The rows are grouped in 4 ways, from coarse to fine. Each group lies inside one group of the grouping before and may be the whole of it. The rows also spread widely along 15 directions, which tell nothing about the answers.
Some rows, each with its group in each grouping after it:
-24  3  -4  42  -1  -3  -16  -19  0  35  13  -16  -11  -12  -30  46  52  -51  -3  38  -20  34  1  11  -30  -35  14  60  23 -> rov paru begil Genev
-5  -48  39  -9  -39  21  -9  -18  -31  36  -17  -52  3  -3  -30  -3  15  35  -7  -17  16  22  -11  -16  -7  1  -17  12  -10 -> moki rizi nin lasul
-10  -33  15  -25  42  16  -22  1  13  1  13  -7  0  -29  17  29  -17  10  17  -6  12  4  15  -21  21  -25  -11  39  -16 -> moki rizi duv pizi
47  -30  -5  22  -15  33  -28  -57  -6  74  -55  -25  50  15  -12  -42  -47  -31  11  -65  6  23  -6  -7  -61  -16  -17  -12  -18 -> Fena mev dizas riv
-38  57  27  -2  -8  -23  -13  51  -12  -1  -28  -23  -26  20  34  -2  -8  -2  -9  -19  -2  -7  36  -5  -7  11  -20  12  0 -> moki rizi rotir nadu
-16  0  27  -10  -16  7  -37  -10  1  16  -35  -16  -12  -15  -9  -24  2  14  5  11  13  -7  -12  -11  5  35  -23  15  9 -> Fena ked Nipup rifoz
-17  25  2  -76  24  34  14  -3  -28  -14  -46  22  20  3  38  1  -13  22  9  -65  11  22  44  -30  18  1  -45  -18  13 -> rov Fegu tobu mifu
-22  9  15  37  -31  -33  -3  16  -24  0  14  15  15  23  12  31  1  -9  30  -56  -25  -21  16  9  -26  -21  -18  -5  15 -> moki Nunus temer Les
-49  40  56  60  -11  -15  12  -31  0  20  -10  -55  37  -17  -23  -13  -11  27  23  -48  38  -49  0  -27  -5  38  -5  -5  -18 -> rov Fegu daros pel
1  -7  -4  37  18  -5  52  -7  6  0  56  4  26  11  -22  38  13  -21  5  0  15  17  -5  12  19  -43  27  3  -13 -> Fena mev dizas vev
-38  -24  10  8  5  27  4  -6  -4  -31  2  16  -46  -13  10  26  -1  30  0  1  -34  0  26  -33  8  -19  -21  22  -4 -> rov paru rup Basa
40  -2  -35  -18  18  17  31  -26  36  10  -26  -9  16  9  9  -10  3  -8  -30  19  1  6  2  -34  11  0  -12  0  36 -> rov Fegu tobu Sosim
2  -12  33  -10  14  -19  -31  18  4  -23  28  -1  -13  -18  35  -29  10  27  14  26  -7  -35  -31  1  21  28  0  9  -13 -> moki Nunus temer lep
-42  -8  33  -12  6  1  11  46  -28  -18  38  14  -44  -19  -5  60  -5  2  18  -15  -33  22  66  -9  19  -26  -17  45  39 -> rov paru begil Kufo
-24  -2  20  -1  38  -18  -27  -8  -1  0  16  -16  -6  21  20  26  -16  14  25  -41  24  -45  -8  -36  6  -24  -18  -11  -67 -> rov Fegu daros Gobe
1  22  -21  48  -17  9  2  -28  7  6  -27  12  -11  36  34  -3  20  -26  -17  -7  -40  14  -21  -19  -37  -31  -15  -6  -23 -> Fena mev danu Monu
36  -21  -53  -22  13  -25  -1  -10  36  21  -1  -10  -10  45  -38  60  34  -25  -27  25  21  -20  -3  -32  20  -49  -13  11  40 -> moki rizi rotir desiz
0  12  29  13  13  -3  -63  -41  0  24  -18  38  -13  -16  -36  -39  0  -53  20  9  11  -8  -21  5  4  38  -9  24  1 -> Fena mev dizas riv
-64  29  15  -17  -6  -9  -45  19  -22  -6  -37  9  -4  -4  33  12  -7  -2  35  -33  0  -4  25  3  -20  7  -33  7  -4 -> rov Fegu daros pel
7  22  -41  -34  31  -6  -8  2  -9  -36  -2  42  7  13  9  -25  52  -10  -1  42  -13  -6  -11  40  -3  6  15  -20  24 -> rov paru rup Basa
1  6  -28  -26  26  -9  -41  9  14  25  -17  -8  28  12  18  -1  2  -33  16  18  37  14  -21  31  -9  -21  3  2  -19 -> Fena mev dizas vev
-27  18  -9  29  8  -5  38  -21  -5  -28  -12  49  -28  64  -32  12  5  -30  -36  -28  28  -7  8  -15  32  -20  0  -32  -68 -> moki rizi duv pizi
12  -52  19  -23  -16  -6  -30  -19  -47  0  20  27  16  13  -34  1  18  16  33  -45  -2  -19  -17  12  -7  -8  -16  -24  1 -> moki rizi nin lasul
-12  -44  -3  27  -20  15  -18  -64  17  1  -36  -27  11  -15  -53  -33  15  48  -1  22  22  -43  -36  -17  -14  29  -3  -22  -4 -> rov Fegu tobu Sosim
-20  16  1  4  -4  1  -11  10  -12  12  -9  -12  18  -10  15  10  34  -20  5  14  -14  33  5  26  -22  -11  6  33  18 -> moki Nunus temer Les
-18  -42  -7  23  -54  -5  25  13  -12  -2  6  11  2  16  -11  37  0  2  1  -18  -14  17  13  6  -5  -27  -16  1  20 -> moki rizi nin lasul
-35  7  -28  1  39  35  8  -59  6  -36  -26  4  11  -4  -17  8  47  41  -11  0  6  -20  -4  -16  -5  -24  4  -16  -29 -> moki rizi nin lasul
-6  -50  -22  -16  -21  4  -11  36  3  -12  -15  -2  -35  15  23  3  -16  13  -9  26  -16  11  8  6  -8  -20  -15  -2  -3 -> rov paru begil Genev
11  9  6  8  -6  -1  -17  -2  -3  0  -15  25  -26  18  45  -13  -18  -8  2  -26  -41  -17  8  -31  -14  3  -36  2  10 -> rov paru rup Basa
-2  5  9  -19  -16  -7  -2  7  -11  5  3  -14  15  -3  13  38  25  22  14  -33  -20  -11  15  -20  -5  -17  -32  17  60 -> moki rizi duv pizi
20  -21  -7  5  16  -19  -1  7  9  14  3  -37  0  36  -42  -16  -17  -7  -13  6  26  -33  10  1  -8  -6  15  -20  -20 -> rov Fegu tobu mifu
50  -59  -47  27  -11  8  70  9  19  -23  15  42  32  30  20  -27  -39  -17  -20  3  -18  23  1  27  6  -21  21  -35  -10 -> moki Nunus temer Les
-49  -42  -12  -2  -35  -26  -40  58  -7  -41  12  28  -39  4  10  40  -6  18  27  14  -36  -25  25  26  -14  -24  -22  10  23 -> moki rizi nin lasul
-13  52  12  50  -54  -39  16  14  7  24  -33  -26  1  42  19  0  -3  -13  -19  -35  4  -26  2  -23  -13  17  -29  -10  20 -> moki rizi rotir nadu
14  -40  -14  5  30  15  -4  -20  37  10  -17  -35  -29  9  -42  -6  -27  -5  -27  32  14  -18  19  -32  4  -12  5  16  -19 -> rov Fegu daros pel
-33  23  -11  -50  43  -4  21  3  -4  17  -28  -25  30  43  -9  47  -19  -10  5  -60  87  2  33  -28  35  -38  -17  -22  -54 -> rov Fegu daros pel

New rows, each followed by its group in each grouping:
-13  -25  -4  9  -8  32  46  1  -34  -4  -6  1  8  19  -8  16  -19  11  -3  -53  -15  35  48  1  -19  -38  -5  -17  -13 -> rov paru begil Kufo
34  -24  1  -27  27  27  7  -42  -10  -19  -1  51  21  -9  -8  -45  12  -2  -4  -5  1  9  -18  3  25  21  2  -13  -2 -> moki rizi duv pizi
-7  -15  13  16  -3  13  -11  -56  -32  14  2  30  27  4  -40  17  23  -8  29  -51  1  2  -11  -3  -12  -18  -12  -9  -8 -> Fena ked Nipup rifoz
12  -51  -21  -17  13  5  3  3  -4  -28  11  31  -1  18  6  -4  -23  4  11  -11  -13  -10  9  5  0  -19  -3  -26  -18 -> rov Fegu daros pel
-10  3  18  7  -26  -18  -10  30  -2  22  -17  -46  -26  28  -20  -1  6  -9  -28  15  15  -1  9  0  -4  1  -3  17  -5 -> moki rizi duv pizi
-5  -16  -15  -5  -37  2  43  27  -10  -14  -12  25  4  22  29  -9  -16  2  -9  -7  0  29  8  10  14  5  -14  -22  9 -> rov paru rup Basa
22  5  12  -37  45  -18  -22  4  22  -23  19  -9  -57  21  8  13  22  23  -19  20  -7  -60  -7  -61  43  -8  -23  12  -1 -> moki Nunus temer lep
-18  -9  -6  26  -8  15  3  -31  5  -3  -31  -17  21  6  6  -21  9  24  -11  -7  17  -7  -23  -2  -15  -1  1  -16  -41 -> moki rizi duv pizi
-24  -19  5  47  -6  -28  -21  -17  18  -4  17  32  -9  2  7  8  -10  -14  21  2  14  -34  -36  -5  12  4  -9  -3  -34 -> rov paru begil Genev
10  -33  -4  21  -24  -21  12  12  26  5  23  -33  11  15  53  24  -2  33  -1  -1  0  -25  -38  -25  6  -23  -18  -6  -17 -> moki rizi nin lasul
62  -23  -14  -9  21  -9  -2  -21  29  23  -3  -10  -1  34  16  -18  -24  -17  -16  -6  2  -29  -22  -45  8  -1  -20  -11  -7 -> rov Fegu daros Gobe
2  55  39  6  38  -12  -44  -32  -10  15  -9  11  -6  -2  -59  -27  8  -29  23  -30  3  -48  23  -16  -4  26  -10  9  28 -> Fena mev danu Monu
-45  -23  -5  -57  20  25  -31  7  -35  -36  -28  37  -8  -7  -16  21  -25  25  41  -54  -14  -12  70  -1  -11  -19  -34  -9  17 -> rov Fegu daros pel
10  34  6  -32  39  -5  -2  -56  -17  -29  1  42  27  7  -46  -2  46  25  17  -51  11  -68  -2  -28  27  16  -21  -32  42 -> moki rizi duv pizi
-22  11  11  4  0  -9  -33  -32  7  -13  -11  -26  -10  -3  20  -4  43  44  7  12  -10  -53  -43  -34  -11  14  -21  -7  -8 -> rov Fegu daros pel
-5  -36  2  13  -10  -1  12  -33  2  4  16  8  15  -8  -24  17  19  -4  11  5  10  1  -22  -9  15  -1  -3  5  9 -> rov Fegu daros pel
-21  11  -8  -40  1  2  -5  -2  3  -8  -39  65  9  -3  21  0  -7  -35  9  -13  30  26  7  -3  46  20  -31  10  11 -> moki Nunus temer lep
9  -54  36  -3  -17  0  -16  36  -17  8  29  -21  11  -23  21  -8  -25  20  23  -8  -19  11  7  19  -12  -1  -2  22  7 -> moki rizi duv pizi
-11  68  -1  -54  50  -17  -23  23  -4  -7  -20  -5  35  5  27  -12  15  -1  15  -21  31  -27  19  15  9  14  -8  -7  17 -> moki rizi duv pizi
-11  -6  9  -16  6  26  -19  4  -17  2  -30  6  17  -21  36  -34  -5  -4  7  1  -11  41  6  26  -17  10  0  16  -14 -> moki Nunus temer Les
29  -31  -32  -31  36  21  -35  -2  30  3  -15  -32  -19  -5  -26  -16  5  4  -14  59  -7  -6  4  4  -15  -20  10  18  19 -> Fena mev dizas riv
0  -42  8  41  -10  -14  19  8  24  -10  24  -2  -30  7  -33  -3  -28  -4  -13  29  0  -24  7  -13  19  9  8  7  -4 -> rov Fegu tobu mifu
9  12  -43  3  -1  19  33  -32  12  7  -48  14  71  0  1  -16  -22  -10  14  -46  1  -3  31  0  -26  3  -14  -26  50 -> rov Fegu daros pel
13  -21  -26  -72  -19  -2  -44  8  -19  -2  -49  19  18  16  26  -44  10  17  14  1  19  -3  -30  26  -9  26  -28  -43  14 -> rov paru begil Genev
4  -29  -21  26  41  47  -3  -66  15  -36  -21  33  -20  -3  -23  -24  -7  23  -16  -10  -41  -34  19  -31  -20  -19  -2  -10  -26 -> moki rizi nin lasul
-1  -15  27  1  -37  1  3  4  -44  5  10  -8  -5  7  -5  1  23  22  10  -24  -32  5  4  -2  -18  1  -17  -2  30 -> rov paru rup Basa
-46  -7  -4  7  0  2  3  15  -16  -32  8  33  -28  22  -9  41  3  5  12  -16  -8  -1  24  3  7  -37  -11  -6  -25 -> Fena ked Nipup rifoz
0  15  21  22  -8  -33  6  -1  9  -4  30  30  -5  8  18  14  25  -25  -1  6  2  -13  -33  -12  37  13  -12  16  7 -> moki rizi duv pizi
9  -56  -48  14  5  4  42  16  39  -41  15  13  9  8  23  6  -37  21  -1  19  -18  -18  12  1  4  -25  6  -24  2 -> rov Fegu daros pel
35  1  13  -13  16  -6  -5  -26  -29  -9  56  33  2  8  -8  3  70  -16  10  13  -31  8  -48  11  8  -13  7  0  19 -> Fena mev dizas riv
15  4  10  26  -2  -28  15  18  -21  6  57  11  42  11  43  13  23  -24  21  -20  -24  11  -21  33  -17  -21  13  1  -2 -> moki rizi nin lasul
11  17  -26  -47  52  -2  -30  -25  21  7  -39  -42  -3  32  -8  -8  16  18  -14  4  37  -51  -10  -39  2  -7  -15  -23  -22 -> rov Fegu daros Gobe
-40  32  89  0  -14  -28  -15  1  -49  29  29  6  1  -6  3  28  29  -18  25  -47  36  20  -17  -16  41  23  -22  32  -17 -> moki rizi rotir desiz
-12  35  10  47  31  10  19  -3  13  5  -17  -26  -8  7  4  -30  -37  -8  -16  -13  -3  -15  40  -14  -17  4  11  5  -32 -> rov paru rup Basa
-13  -21  -23  6  26  27  16  -17  23  -14  -16  29  16  -9  -2  -14  -21  -11  0  18  26  23  0  16  19  -4  14  -4  -36 -> Fena ked Nipup rifoz
-63  28  -4  -39  15  -19  -11  24  -1  0  -2  -32  -8  2  -12  53  69  -6  -7  59  55  23  -11  14  28  -12  9  27  -5 -> rov Fegu tobu Sosim
3  -74  28  -16  -18  -5  -17  16  -19  32  37  -49  15  -21  -32  36  -6  16  33  -6  3  8  11  3  -8  -21  -5  31  27 -> rov Fegu daros pel
12  -16  -45  -12  -36  4  24  10  -1  -5  -29  3  27  37  5  4  4  14  -4  -13  -4  4  1  14  -17  -20  -16  -39  28 -> Fena ked Nipup rifoz
-16  -16  -30  -32  -21  0  -25  23  -5  12  -11  -27  39  -17  -4  21  35  12  27  30  6  23  -6  46  -28  -21  -1  10  58 -> Fena mev dizas vev
47  19  13  6  23  -14  19  23  -12  18  40  -24  29  9  39  -16  24  -27  -6  8  -28  22  -7  22  -16  -10  24  17  12 -> moki Nunus temer Les
16  -60  0  -6  5  -32  -9  53  24  10  25  -47  0  15  -22  20  -53  18  13  1  26  -42  29  2  11  -23  2  5  2 -> moki Nunus temer Les
-4  -56  -16  -4  49  26  -21  -40  8  -9  11  7  -18  -9  -46  7  10  7  1  32  12  -7  -2  -5  7  -28  18  12  -38 -> rov paru rup Basa
-21  75  5  16  -15  -17  1  -9  21  28  -51  -41  -10  19  25  -10  39  -22  -37  30  17  2  -20  -30  -3  31  -17  16  10 -> rov Fegu tobu Sosim
24  24  2  -16  41  -51  -35  11  8  21  20  12  -8  42  -20  17  11  -59  4  -3  28  -36  -2  -3  23  -12  -1  11  -5 -> moki Nunus temer Les
-1  -48  -5  34  12  11  9  -13  29  -10  6  0  -10  -6  1  -1  -21  7  -8  19  -3  -8  -3  -14  10  -17  7  14  -33 -> moki Nunus temer Les
14  -18  9  -25  -3  -24  1  13  22  -23  -9  74  -3  9  -6  -27  -59  -19  11  -25  37  -37  9  -15  70  48  -34  -17  21 -> moki rizi duv pizi
0  19  15  -13  24  -14  21  25  8  4  7  -17  -7  13  -4  1  -22  -18  -7  -4  20  -7  33  -16  27  8  -1  10  3 -> rov Fegu daros pel
-15  49  -25  89  -35  -26  47  -53  18  -8  -7  25  21  31  -17  18  58  -19  -24  -5  -14  -30  -28  -14  -10  0  0  -18  30 -> moki rizi rotir desiz
22  2  -6  -10  -20  -19  -12  -30  -8  35  -10  8  30  21  -60  -5  37  -35  7  3  39  0  -34  15  10  11  -5  -11  39 -> Fena mev dizas vev
1  -15  5  0  2  20  17  0  3  -3  -10  -8  19  -15  27  -15  -25  19  6  -14  -14  8  20  -11  -10  5  -11  0  13 -> rov Fegu tobu Sosim
-14  0  12  24  -45  -21  -33  17  -41  1  -8  -3  51  11  10  -59  7  13  44  -21  0  -13  -36  71  -56  23  11  -51  -19 -> Fena mev danu Monu
-19  40  54  -12  -13  -28  47  43  -35  17  11  -3  -19  47  -7  4  -13  -28  -17  -37  55  22  20  -14  61  22  -12  -7  -30 -> rov paru rup Basa
30  -55  6  -47  -8  -1  -33  29  6  15  0  -33  2  -10  49  -8  -30  30  21  -1  -16  -10  -5  -17  -9  0  -31  8  22 -> rov Fegu daros pel
2  20  13  5  30  26  16  -27  -19  -9  -28  12  13  5  -24  -48  -27  -2  -2  -45  -8  -12  46  -7  -16  21  0  -23  -6 -> rov Fegu tobu mifu
45  1  -3  -27  25  -9  14  38  6  9  24  -7  4  11  -8  -10  -4  -28  -8  26  -4  14  20  20  15  -2  14  13  38 -> Fena ked Nipup rifoz
29  -5  -37  -32  29  7  20  24  14  -40  7  21  -3  16  -8  -6  -15  16  1  5  -23  -27  38  6  6  -20  -4  -23  51 -> Fena mev dizas vev
-3  37  -7  -8  -3  -34  -16  2  3  0  -21  18  18  34  10  -8  12  -17  4  -25  26  -36  -13  2  8  14  -19  -23  7 -> moki rizi duv pizi
-21  -22  -40  23  -29  4  45  -27  1  -5  -18  25  11  35  -42  41  10  -5  -8  -24  14  2  17  -11  6  -33  -13  -24  15 -> rov paru rup Basa
-10  -27  -17  -47  -45  -11  -7  13  1  22  -24  -8  15  26  22  46  19  13  10  -9  43  19  -35  -13  28  -20  -44  -9  13 -> Fena ked Nipup rifoz
7  -60  30  11  -12  -35  -41  28  4  -12  35  15  -52  11  -6  -23  -9  -7  0  48  2  -27  -40  12  29  20  6  12  -41 -> moki Nunus temer Les
-25  -32  41  12  -7  -6  -17  5  -29  9  46  -17  -16  -16  1  20  42  -3  9  34  -8  34  -31  15  0  -9  15  36  -29 -> rov Fegu tobu mifu
25  13  9  -12  -15  -27  -4  -3  -6  32  -19  -15  30  31  1  -39  8  -19  -6  -3  41  -8  -38  5  5  36  -6  -30  -6 -> rov Fegu tobu Sosim
